The same things were measured in two ways. Each way mixes the same 4 hidden numbers, adds some noise and spreads widely along 2 directions of its own, which tell nothing about the thing.
Some things both ways: the first way, then the second way.
-5	18	4	-12	9	2	31	10	7	21	-9
10	18	0	-8	4	8	21	-8	-10	-7	18	-27	2	-1	0	-5	-25

3	-19	-16	18	-16	-7	-32	-11	4	32	8
-1	-8	13	-2	0	5	7	30	5	7	-35	-6	-8	2	11	17	33

-9	3	-6	-9	-7	-5	6	-17	18	41	5
8	13	15	-1	-17	-1	18	30	-16	29	15	-31	-9	-1	11	15	3

48	-23	49	-5	-9	18	-6	13	13	36	85
-12	17	9	-15	35	27	-11	-8	38	-36	-39	33	-25	-28	-10	13	20

6	-14	-6	18	-6	-3	-32	-6	-10	-16	8
-3	-21	-8	8	17	2	-21	-18	4	-4	-8	17	2	4	-10	-2	14

3	-25	35	20	-7	25	17	-27	24	3	37
6	-18	7	-7	-5	-1	-21	-2	5	-4	6	16	-22	-14	6	-7	12

20	23	14	-33	-15	1	32	-50	33	22	28
12	-9	6	-13	12	13	-29	-26	-5	-4	44	5	-31	-23	-3	-5	-5

17	54	8	-31	15	2	75	-18	10	3	-31
12	5	-1	-22	6	6	11	-23	1	-36	19	-13	-9	-12	1	-22	-31

13	-16	23	36	21	17	4	60	-33	-36	-9
-17	8	-13	0	10	-4	23	-4	28	-43	-62	17	27	11	-3	-9	-6

-17	-27	-24	-3	-15	-14	-71	3	-12	-23	22
-8	-22	-1	16	1	-3	-41	2	6	20	-7	38	-4	1	-9	7	30

1	39	-36	-21	14	-26	0	18	-29	-27	-52
-4	6	-14	7	4	-5	14	-9	-7	-5	3	-11	26	14	-7	-7	-21

25	46	-12	-33	-2	-15	35	-29	12	27	-17
9	15	-1	-7	9	9	14	-9	-15	0	31	-29	-3	0	-3	1	-18

Other things, the second way, with their names:
(15): -3	-37	-5	11	26	5	-41	-19	5	3	-11	32	-10	0	-10	3	35
(164): -4	26	5	-8	13	14	16	7	10	-12	-19	-4	-5	-7	-2	14	2
(225): 7	15	12	-15	14	14	35	20	4	-14	-32	-33	-7	-2	11	15	10
(370): 0	-25	-3	1	8	0	-17	-10	5	-9	-10	13	-5	3	0	-4	16
(19): -11	24	-1	-2	-11	-4	8	10	10	-2	-13	11	6	-2	-2	4	-9
(127): -15	10	-9	4	23	9	1	-7	18	-19	-34	19	14	7	-10	7	7
(271): -18	15	-2	9	-15	-9	-25	0	14	8	8	42	2	-12	-11	3	-5
(284): 6	-23	13	-5	4	8	-40	-5	2	9	14	20	-35	-22	3	5	27
(159): 15	-27	3	-10	-1	-2	-12	-20	-13	-10	30	-7	-16	-8	3	-22	-9
(269): 6	18	8	-12	-15	3	17	8	-2	-5	11	-18	-6	-10	7	0	-18
(98): -10	-1	-12	7	-6	-10	-2	-2	9	-6	-18	21	18	10	-4	-6	-5
(54): -4	23	-13	0	10	-1	27	-14	1	-18	-11	-12	28	15	-10	-6	-27
(102): 7	-5	6	1	-38	-20	20	27	-17	14	8	-22	12	7	16	-8	-10
(371): -8	5	-3	-12	37	19	-14	-26	27	-39	-23	30	-15	-20	-13	0	5
(84): 1	8	-1	-1	26	13	20	-2	-6	-1	-14	-27	8	11	-5	12	7
(281): -6	-23	-13	10	-7	-14	-22	-14	8	-11	-6	33	11	4	-3	-20	-2
(147): -8	4	11	9	-14	-2	-34	18	1	37	15	30	-15	-15	-5	21	24
(254): 14	3	1	-21	20	14	10	-24	-3	-31	20	-21	-13	-13	-1	-13	-21
(353): 19	24	-2	-17	22	19	36	-20	-18	-18	30	-57	1	0	-5	-3	-37
(322): 9	-2	13	-6	-6	2	31	32	-7	3	-23	-34	-3	8	15	12	16
(386): 19	13	6	-10	7	10	33	5	-26	11	24	-58	-2	6	2	8	-16
(108): -2	13	7	7	-7	-3	26	33	-3	19	-28	-17	11	14	5	21	19
(31): -18	-3	-6	18	-21	-22	-32	-1	7	16	3	46	13	3	-9	-7	-2
(23): 6	18	-11	-6	32	15	27	-24	-4	-23	4	-33	10	7	-11	-1	-22
(46): -14	7	-7	11	-12	-10	-5	9	10	4	-20	24	17	6	-5	2	0
(41): 16	-13	4	-12	5	6	-6	-12	-9	-8	24	-18	-18	-8	3	-10	-3
(190): 1	-7	-1	-7	34	21	-17	-21	12	-20	-6	9	-20	-15	-8	6	11
(308): -19	-24	-2	21	-29	-26	-18	24	12	11	-40	42	18	12	9	-7	24
(130): -10	-21	5	8	-24	-15	-30	20	14	8	-23	42	-9	-7	8	-1	28
(32): -10	15	-11	-4	13	7	-10	-30	15	-25	7	27	5	-12	-14	-9	-24

Some of these things the first way, each followed by its name:
37	19	10	-32	-2	-12	-3	8	-5	5	28 | (371)
-2	-18	-5	21	-4	4	-17	-7	-4	-13	1 | (370)
18	16	13	-26	8	0	13	13	-4	-6	12 | (19)
-14	17	-4	-3	11	1	35	23	6	51	-27 | (353)
20	-10	32	31	6	27	25	-18	-5	-59	7 | (281)
-5	17	10	-9	9	6	40	3	13	27	-11 | (254)
20	6	-4	5	-3	-3	11	-1	11	57	0 | (225)
3	-44	39	35	6	28	-12	31	-7	-31	36 | (46)
20	22	20	-32	12	4	25	20	-7	-23	13 | (32)
15	-10	15	23	7	13	17	25	-3	27	0 | (23)
4	1	9	17	20	8	15	45	-24	-20	-19 | (54)
-5	-9	5	22	-3	13	18	-4	18	58	-1 | (386)
-17	8	2	16	9	13	38	-15	6	-16	-33 | (102)
-17	-19	-8	-10	-20	-5	-29	-26	21	19	30 | (284)
28	5	3	-43	-23	-11	-20	-40	21	9	58 | (147)
